There are 11 hidden switches. A switch that is on adds its own fixed numbers to the row, and there is some noise. The rows also spread widely along 14 directions, which tell nothing about the answers.
Known rows, each followed by its switches (1 for on, 0 for off):
[  1   5   9   7  -3   6  -7 -14  -2 -19  -1 -15   7   2  15   6  11  13
 -12 -18   5 -11   9   0  16  -2   5   4   4   3   7  -2  17  -5  -2  -2
  -3   2  10  -8 -10   4] | 0 1 1 0 0 0 1 1 1 0 0
[  1  -1   4  19   8   4  -1  -1   7  -1  -2 -11   0   6  -3  11   0   4
  -4 -10  -7   5  -8   5  -8  -9  -2 -10  -6 -18   4 -20  -6   8   4  -4
 -27  11   1 -22  -9  -4] | 0 1 1 0 0 0 1 1 1 1 0
[  8   3   2  10  -5   6  -4 -11  -1  -5   3  -8  -4  -4   6  -1   4   6
  -9  -5  -2   5  -3  -3  -2  10  -8   3  -4  -8   8   0  17  -3   6   2
  -7   5   8   1  -2  -2] | 0 0 1 1 1 0 0 1 1 0 0
[ 12  -1 -13   7   2  11  -2  -8 -15  -5  12   6 -18   7  -8  -4   4  -8
  12 -11 -14   4  10  19   5 -13   7   2  -1  17  19 -18   4   3  -3   2
 -11   5   9  -7  -7  -4] | 1 1 1 0 0 0 0 1 0 0 0
[  1  10   4  17   3   7   3  -8   7   2  -2 -12   0   7   4   7   6   9
 -11  -3  -8   0  -1  -1   2  -3   1  -6  -2 -13   4  -8   4  -7  14  -6
 -12   7  -2 -12   3  -2] | 0 0 1 0 0 0 0 0 1 1 0
[  3   8   3   3  -2  10  -7 -12 -10   0   3  -7   2  -5  -1  -4   4   8
  -5  -6   1  -1   8  -3   8   5  -9   0   0   5   3  -7   8 -11   0  -4
  -3  10  10  -3   0  -1] | 0 1 1 1 0 1 1 0 1 0 0
[ -2  -1   1   7   1  13   0 -12  -9   0  12 -13  -3  -4  -3   3   6   1
   2  -1 -12   2   1   4   1   0  -2   1  -1  -1  10  -5  13  -4   2   3
  -4  14   4  -4   3  -1] | 1 1 1 1 1 0 1 0 0 0 1
[  7   6  -5   6   5   8  14 -14   0   5   9 -11 -15   0   3  -2  10   3
  -4   0 -15   5   4   5   6   2   6   4   1  -2  18  -6  21  -5  18   2
   7   9   1   3   3   6] | 0 1 1 0 0 0 1 0 0 0 1
[ -4   7   2   0  -1   9   9  -9   0   4  -4  -4   1  -3   4   8   6   3
  -8  -2  -2   1   3   1   7  -8   4   1  -1   4   0 -12  -7  -2   7  -3
  -3   5   1  -9  -3   6] | 0 0 0 0 0 0 1 0 0 0 1
[ -2  -7   1  11 -15  10   3  -5  -3  -7   7   1  12  -3   6   9  -2  -6
  -2   1 -10  -4   5  -1   2  -1  -4  10  -5   5  23   6  14  -1   3  13
 -18   2  11   6   2 -11] | 1 1 1 0 0 0 1 0 1 0 0
[  6   8  21  11 -19   7 -11  -3  -2 -28  -4  -6   8  -4  19   2   6  10
 -10 -15  -1  -9   3   2   9  -2   7   9  -5   0   7  21  17   8  -2   0
 -10  -8   2  -6  -7  -4] | 0 1 0 1 0 0 0 1 1 0 1
[-19 -16   1   7   8  22   7 -11 -13  -9   7  -7  11  -2  -9   9   9   1
   1  -4   0  -1  10   8   7 -11   1   1   1  18   9 -24  -7  -6 -14  12
  -2  15  10   3   5  10] | 0 0 0 1 1 0 1 1 1 0 1
[-10  -9   4  12  -6   7   5 -12 -16  -8   3  -3  18 -14  -7   4   8  16
  -6   5  14  -5   2  -4   7   6 -13  -5 -10   7  11  -5   5  -5  -7  -3
   5  15  10  23   3   1] | 0 1 1 1 0 1 1 0 1 1 0
[-15  -8  11  14   9   8  -6  -1   5 -19  -7 -22   5   0  -3   8   4   4
 -15 -12  -6   8  -4   1   6 -10   2   1  -5  -7  -5 -13  -2   0  -7   4
 -24  13   2 -22   1   7] | 0 0 1 1 1 0 1 1 1 1 0
[  6  22   8  11  -4  11   3 -12 -10   2   7  -4  -6   6   4  13  10  -8
   3  -2 -23  -6  16   5  -9  -4   0  -6  -2   6  12  -5   0  -8   8  -9
 -10   1  -3 -21 -12 -16] | 0 1 1 1 1 1 0 0 1 0 1
[  4  10   8  12 -18   4   6  -1  -8 -10  -5   2   2  -8   2   5  11  17
 -13  -7   1  -5  -1   3  14 -13   7  -5 -10   3  15  -2   5   8   1 -16
  -9  -2   5   4  -5  -7] | 0 1 1 1 0 0 1 0 1 0 1
[  1 -15  13   3 -18  20 -28  -1 -15 -17   5   1  26   2  -3  -7  -4  -1
  11  -8   0 -14   3   2   9   0  -4   2   2   8   1   9  12  -8 -16  13
 -16   5   7   1   9  -9] | 0 1 0 1 0 0 0 0 1 1 0
[  0  13   1  18  -6   7   4 -11  -1 -12   4  -5 -17 -13  18   6   2  11
  -7 -11   6   5  -1  10   3 -10   8   8  -9  -7  -1   7  -2  18   8  -4
  -2  -2   0 -10  -7   9] | 0 0 0 1 0 0 0 1 1 0 0
[  5  -8  -3   8   8  18 -15 -11  -4   1  13 -10   0   7  -3  -9   3  10
   3  -9  -1  -2  -1   6   3   5  -7  -1   7  -9   3  -8  18  -8  -1   6
  -6  14   7  -3   7   3] | 0 1 0 0 1 0 0 0 1 0 1
[  1   3   3  13  -7   8  10  -6 -11  -3   3   4   2   3  -9  13   5 -13
   3   5 -20   5   8   4 -14  -1  -9   3 -15  18  25 -12   0   1   0   5
 -19   0   6  -1 -14 -15] | 1 1 1 1 1 0 0 0 1 1 1
[  1   6  12  -4   1  17  -9 -10 -11   0  -9  -7   4  -2   1   5   5   7
  -5 -18  -2  -1   6   6   5  -3  -1   6   3  11  -2 -21  -5   2  -3  -1
 -11   5   8 -15 -14  12] | 0 1 1 0 1 1 1 0 1 0 1
[ 11  -2  11  10  -2  -1  -8  -5   4 -10  -5  -9  10   4   5  -1   9   6
  -5  -8  -7   0  -7   2  -7  11  -4  -6  -1 -19   6  -4  18   1   7  -2
  -6   8  -2  -1  -8   1] | 0 1 1 0 0 0 1 0 1 0 0
[ -1   3   6   5   4   7   1 -18  -4   3   7 -17  -1 -10   4  -3   6   9
  -4   4  -1   4  -6  -2   1  13  -6   0   0 -15  -4   2  13  -7  15   0
  14  20  -6   4   6   8] | 0 1 1 1 0 0 0 1 0 0 0
[-13 -15   6 -14  -2  17   4  -8  -3   2  -9  -7  29   0  -6   7   3  -3
  -7   0   2  -5   7 -11  16   1  -6   9   2  22   8 -22   3 -19  -6  17
  -5  10  19   7   3  10] | 0 0 0 0 0 0 1 0 1 1 1
[ 15   2   2  -3  -6  10 -16 -15 -10   7   7 -10   1  -2   8  -5   9  10
   4 -12   1  -9  -6   2  12   4   4  -6  10 -14  -1  -4  21  -7   8  -9
   7  11   5  -1   2   5] | 0 0 1 0 1 0 0 0 1 0 0
[  9  10   8   3 -11   3  -6 -11 -27   4   8   0  -5  -9  -9   5   8  -5
  17   0 -12  -2  -3  12  -4  -7   4 -13  -4   1   2  -8  -5   5   1 -18
   1  13  -9  -9 -10  -9] | 1 1 1 1 1 0 1 1 0 0 0
[ 16   3   5  10 -16   4  -4  -4 -12   2   4   6   7  -2  -4  -4   9  13
  -2  -1  -2  -8  -1  -1   5   3  -5 -13  -5  -4  19  -1  15  -3   2 -16
  -6   7   5  13   1 -16] | 0 1 1 0 0 1 1 0 1 0 1
[ -1  -9 -19   6  -8   5  12  -5  -7   8  11  11  -3 -12 -12  -2  -5   1
  -6   9  11  10  -2  -7   5  -2 -16   2 -15  11  18 -11   0  -1  -3   2
 -13   9  23  17   3  -9] | 1 0 0 1 0 0 0 1 1 0 0
[ -2  -7  -4  11   5   8   3  -3   2  -4   5  -8  -1   3  -4   5   5  -3
  -2  -7  -9   2   3   3   4 -11   4  -6   0  -5  11 -18   3  -4  -1   2
 -15  12  10 -10   1  -4] | 0 0 1 1 0 0 1 1 1 0 0
[ -6   1  10  17  -5  17  -5  -8  -2 -18   0  -6   7   2   6   0   5   9
 -11  -6  -4  -3   8   3   7   0   1   3   0   2   5   6   6  -6   0   8
  -9   3   0  -2   9  -3] | 0 0 1 1 0 0 0 1 0 0 0
[ 18   6 -14 -10 -12   3   0 -14 -15   5  10   5 -11  -1  -1  -3   2  -8
   6  -5  -3  -2  13  -4  15  -4   0   1   1  20  19 -12  13 -11  -1  -5
  -2   2  23  -3 -12 -13] | 0 0 1 1 0 0 1 1 0 0 0

New rows. What belongs after each?
[  2   9 -12   8  -2   5  16 -11  -5  17  10  -5 -11 -10  -1   5   9   6
  -5   5  -2   3  -4  -1   9  -6   1  -7  -4  -8  12 -11   5  -4  16 -13
   3  13   9   6   5  -1] | 1 0 1 1 0 0 0 0 1 0 0
[ -1   0  -1 -12  -2   0  -1  -4   5   2  -7  -6   4  -3   1  -1   2   3
 -15  -3   4   4  -3 -10  18  -6  -1   2  -3   2  -3  -9   4  -8   0  -5
 -11   9  10 -10  -2   2] | 0 0 0 0 0 0 1 0 0 0 1
[  3  -4   9  14  -2   7 -11  -5  -7 -11   1   0   8   2  -1   3   3  -2
   0  -6 -10   2   0   6 -14   7 -12   0  -6  -4   8  -4   4   4  -3   3
 -18   6   2  -4  -8  -5] | 1 1 1 0 1 1 0 0 1 0 0
[  0  -8  13   5 -10  14  -8 -10 -15 -11  -1  -3  15 -11   2  -2   5   3
   3  -4   0  -4   2   4   1   8  -3   4  -3   3   5   2   9   0  -1   8
   5   9   4  14   4   8] | 0 0 1 1 0 1 0 0 1 1 0
[ -4  -6  -6   8  -4   8   3  -8  -9  -1  15 -10  -5  -7  -3   3   5   1
   0   0  -7   0  -2   0  15 -11   6  -4  -2  -3  10  -4  11  -7   2  -4
  -6  16   6  -2  12  -6] | 0 0 1 1 1 0 1 1 1 0 0
[ -6 -10  16   6 -10   7 -17   4  -5 -29  -7  -4  17  -7   1  -1   2  12
 -13 -12   6  -4  -2  -1  13  -6  -2   2  -7   0  -1   7   4   6 -17  -1
 -20   7   6  -4   0  -3] | 0 1 1 1 0 1 1 0 0 0 1
[ 14  11  -1   8 -14   7   1  -9  -8   2   7   2   0   0   1  -1   6   2
   3  -2  -6  -6   6   2   3  -1   0  -7  -1   1  15  -2  15  -7   6  -7
  -2   0   6   1  -2 -12] | 0 1 0 1 0 0 1 0 1 0 0
[ 17   1  -4  -5 -13   0   0 -23 -17  10  15  -1   1 -14   4  -7   4   1
  10   9   4   1   2  -7  -6  26 -19   3  -2   2  15   5  28  -8  11   2
  21  11  12  25  -7  -3] | 0 1 1 1 0 0 1 0 1 0 0
[  7  -3  -6   1  -7  11 -14 -12  -7   0   3   0   2  -2  -4 -11  -3  12
  -8  -5  12   3   0  -6  15   6 -13   5  -4   9   2  -3  14 -11  -6   1
 -12   5  18   5   5  -2] | 0 0 0 0 1 0 0 0 1 1 0
[  3  -9  -3  16   8  -2   3   0  11  -9   7 -19  -5   2   3   4   9   2
  -6  -6 -11   1 -11   2   3  -9  11 -15   0 -34   8  -6  18   1   8  -6
  -8  19  -1 -11   6  -3] | 0 0 1 1 0 0 1 1 0 0 0
[ -1   0   4 -10  -6   3   7 -10  -6  14   2  -7  18  -3  -5   4  12   5
  -3  11   0 -11  -4 -11  15   1  -2 -13   1  -3   5 -10  11 -20   8 -11
  10  18   2   8   4  -4] | 0 1 0 0 0 0 1 0 0 0 1
[  3  -4   6   0  -6   9  -3 -12 -10   9   7  -4   7 -10  -3  -3   1   9
   3   2   5   1  -8  -1   3   7  -9  -1  -2  -4   1  -3   7  -1   5  -2
   3  15   2   9   3   4] | 0 1 0 0 0 0 1 1 1 0 1
[ -1  -8   3  17   0  14  -9 -11  -5 -14   1  -3  18   4  -1   0   7  18
  -8  -9   8  -9   5   3   4   7 -10  -3   3   0  13 -10  12  -5  -7   6
  -9   7  13  11   1  -1] | 1 1 1 0 0 0 1 0 0 0 0
[ -6   8   1  35  12  15   7  -5  10  -4   6 -12  -5   5   0   6   7  20
 -13  -6  -2   1  -4   9  -4  -8   0 -14  -3 -25   2 -10  -1   3   9  -5
 -13  11  -4 -11   8   0] | 0 1 0 1 0 0 0 1 1 0 0
[ 10  -2  -5   1  -5   4 -10 -11 -14   0   8  -2  -5  -4 -10 -13   6   7
  -1  -1   0   5  -3  -1  11   3  -5  -7  -2   0   3  -6  15 -10  -2  -9
  -1  12   6   4   7  -5] | 0 0 1 1 1 0 1 0 0 0 0
[  8   4  10  -4 -24  16 -15 -12 -23  -4   5  10   6  -8   4  -4   0   6
   9  -6   4  -7   7   5  13  -4   2   6   1  20   2   9   1  -1  -6  -3
   0  -1   3   3   1  -6] | 0 0 0 0 0 0 1 1 0 0 1
[  0   3   9   4  -3  11  -7 -13  -8  -7   3 -13   6  -4   3   0   6  12
  -4  -5   1  -4   3  -2   9   4  -4   1  -1   3   2   1  13  -7  -1  -2
  -1  10   5  -3  -1  -1] | 0 1 1 1 0 0 1 0 0 1 1
[ -3  -4  16  -5   2   6   2 -15  -7  -1  -3 -16  17  -8   1   6  16   3
  -1   3   0  -5  -7  -1  -4  14  -5  -5   0  -9  -2 -10  11  -6   5   1
  19  18  -4   9  -8  14] | 0 1 0 1 1 0 0 1 0 0 1
[ -9  -2  11  12   3   8  -6  -2  -1 -15  -6 -11  15   2   2  12  11  10
 -10 -13   3  -8  -3   5   5 -10   2  -9  -2  -9  -3 -16  -4   2  -7  -6
 -16   9   3 -13  -8   2] | 0 1 1 1 1 0 0 0 1 0 0
[ 21  -2  -1   5 -10   0  -1  -4   4   5   0   2   7   4   5  -2   7   1
  -2  -2  -8  -3  -8  -3  -3  11  -3  -8   0 -19  19  -5  24  -3  14  -1
  -4   5   7  12  -3  -7] | 0 0 1 0 0 0 0 0 1 0 0
[  3  -4  -1   9  -9  18  -3  -7 -18  -6   7   5  -8 -12  -6  -3  -3  -2
   7  -7  -2   6   5  11  -2  -3  -4   9  -7  14  11  -5   1  11  -7   9
 -10   4   9   3  -2   3] | 0 1 0 1 1 1 1 1 1 0 0
[-10 -11  17  18   6   5  -6 -10  -1 -19   4 -13  11   3   0   0  10   3
  -7   5 -11   9  -3   2 -11  15  -9   1  -7  -8   2   5  10  -7   1   8
  -2  16 -13   6   7   1] | 0 0 1 0 1 0 0 1 1 0 1
[ 10   3   3   2  -7   9  -4  -5 -13   2   5  -4   1  -4  -5   3   6   5
   2  -7  -5  -8   2   0   8  -6   0  -8   0   1  14 -10   8  -2  -2 -11
  -8  11  11  -4  -5 -10] | 1 1 1 1 0 1 1 1 0 0 1
[  0   4  -1   9   7  19  12  -5  -2   8   2  -9  -1  10 -12   8   6  -4
  -1  -6 -18   0   7   5   2 -10   3  -2  -1   9  19 -28   3  -9   4   5
 -14   8  11 -12  -2  -1] | 1 1 0 1 0 0 0 1 1 1 1
[  6   0   0   2 -14  14   3 -15 -20  -9   7   4   4  -6   1   7   6  -5
   4  -3  -4 -10  17   2   4   4  -4   6  -1  22  25  -4  14  -5  -5   7
   0   1  16  10 -10  -8] | 0 1 1 1 1 1 1 1 0 0 0
[  5   9  11  22 -19   9   9 -18 -17 -10  10   6   2 -10   7   2   8   5
   3  10  -6   1   8   5 -15  19 -11   6 -11   8  22  18  13   2  12   7
  12  -1  -5  27  -1  -8] | 0 1 1 1 0 0 0 1 1 0 0
[ -2  -5   4  -1  -9   8   7   6 -11 -17 -10   2  -2  -1 -16  -2   9  -7
  -8  -6 -20  12   5  10  13 -15   9  10 -13  28  21 -15   5   4 -11   5
 -21   0   7  -2  -3   1] | 1 1 1 1 1 0 1 0 0 0 1
[  7  14  -3  14  -8  16   4 -15  -6   6   6   3 -11  -1   4   0  -1   5
  -5   2  -9   6   5   4  -3   7  -8   8  -4   6  12   3   7  -1  16   6
  -9  -1   0   2   2  -5] | 0 1 1 0 1 0 0 0 0 0 0
[  8   1   7   9  -2   1  -4 -11  -8 -11   3 -13  -3  -2   2  -1  12   9
  -3  -7  -7   1  -3   5   7   2   3   0  -5  -4  11  -1  22   1   2  -6
   0   7   0  -1  -5   2] | 0 1 1 0 1 0 1 0 1 1 1
[ -3   0  14  10 -18  13  -9   0 -10 -23  -1   5  19  -3   6   6   4   5
  -6  -5   2 -16   9   1   9  -7   2   1  -5  10   8  12   3   0 -11   0
 -13  -2   5  -1   0 -12] | 0 1 0 1 0 1 0 0 0 0 1
[ 11  12  10   2 -20  16 -10 -10 -17   8   1  -1   6   1 -10  -6   2   6
  -4  -1 -12   0   7  -8  10   6 -10   2  -2  19  14  -2  14 -19   0  -5
 -16   1  11   0   7 -17] | 1 0 1 1 1 0 1 0 1 1 1
[  7  -7  -3   2  -7   8  -3  -4 -17  -5   5   3   2  -2 -11  -4   7  -3
   8  -8  -7   0   4   9   8  -7   1  -2  -2  12  17 -16   9   0  -7  -1
  -6   7  12   6  -3  -1] | 1 1 1 1 0 0 1 0 1 0 0
[ 15   7 -17   1  -2   5  -5 -14 -10  10  20  -4 -16  -4   4  -6   3   5
   8  -6   6  -5   2   3  12  -6  -1  -6   2  -4   5  -4  15  -5   4 -12
   4  10  13  -6  -3  -6] | 0 1 0 1 0 0 0 0 1 0 0
[  5  -9 -12  16   6   9  11   3   3  -2   9   0  -4   8  -4   9   9  -8
   2  -6 -16  -4   5   8  -1 -15   7 -12  -2  -8  26 -21   6   1   1  -1
 -17  10  14  -5  -1 -11] | 0 0 1 1 0 1 0 0 1 0 1
[ -8  -6   3   4   6   8  -2 -14 -16 -24   4 -12   2  -2   6  10  17  -4
   4 -13  -4  -9  10  13  10 -11  14   1   2  11   6 -12   5  -2 -11   2
   8  10   5  -7 -12  10] | 1 0 1 1 1 0 0 1 0 0 0
[ -1   4   4   5  -1  19   8  -7  -3  -1 -11   0   3   4  -7   6   1  -7
  -5  -7 -14   8  12   6  -4  -2  -1   9  -1  19  11 -25  -9  -2   2  15
 -15  -1   8  -9  -6   6] | 0 0 1 1 0 0 1 0 0 1 0
[  7   0  -1  -5 -17  14  -8 -19 -20  10  14   8  12 -11  12   9  -5  -6
  15   2   8 -15   9  -3  -3   9 -15   7   2   9   7   4   2  -2   3   5
   1   7  14   7 -11  -8] | 0 1 1 0 0 1 0 0 1 0 0
[  7   4  14   0  -6   5 -14  -7 -10 -22  -2 -15  -2  -2   6  -7  14   4
  -4 -14 -10  -1   0   8  14  -3  14   4   0   1   1   6  22  -3  -5  -4
   3   4  -2  -8  -2   7] | 1 0 0 1 1 0 0 1 0 0 1
[  8  -1  -5   6  -4   0   5  -1   1   5   1  -5  -4  -5  -3  -2   7  10
  -7  -4  -2   3 -13   2  11  -7   6  -9  -5 -17  10 -11  13   4  11 -11
  -7  11   4   3   2   3] | 0 1 1 0 0 0 1 0 1 0 0
[  9  -8 -12  18  -3   8  17  -4  -2   0   9   3  -7   1  -2  10   9  -7
   4  -2 -13  -1  -1   9  -7  -6   6  -8  -4  -8  32 -17  13   7   7   5
  -7   6  11  10  -4  -6] | 0 0 1 1 1 0 0 1 1 0 0
[  0  -7  -3   4  -1   7   2 -17 -12  -1   9  -4   2  -3  -6   0   3  -3
   2   6  -4   9   7  -2  -4  11 -14   9  -8  17  15  -7  11 -10  -3   8
  -1   8  11   9  -2  -1] | 1 0 0 0 1 0 1 0 1 1 1
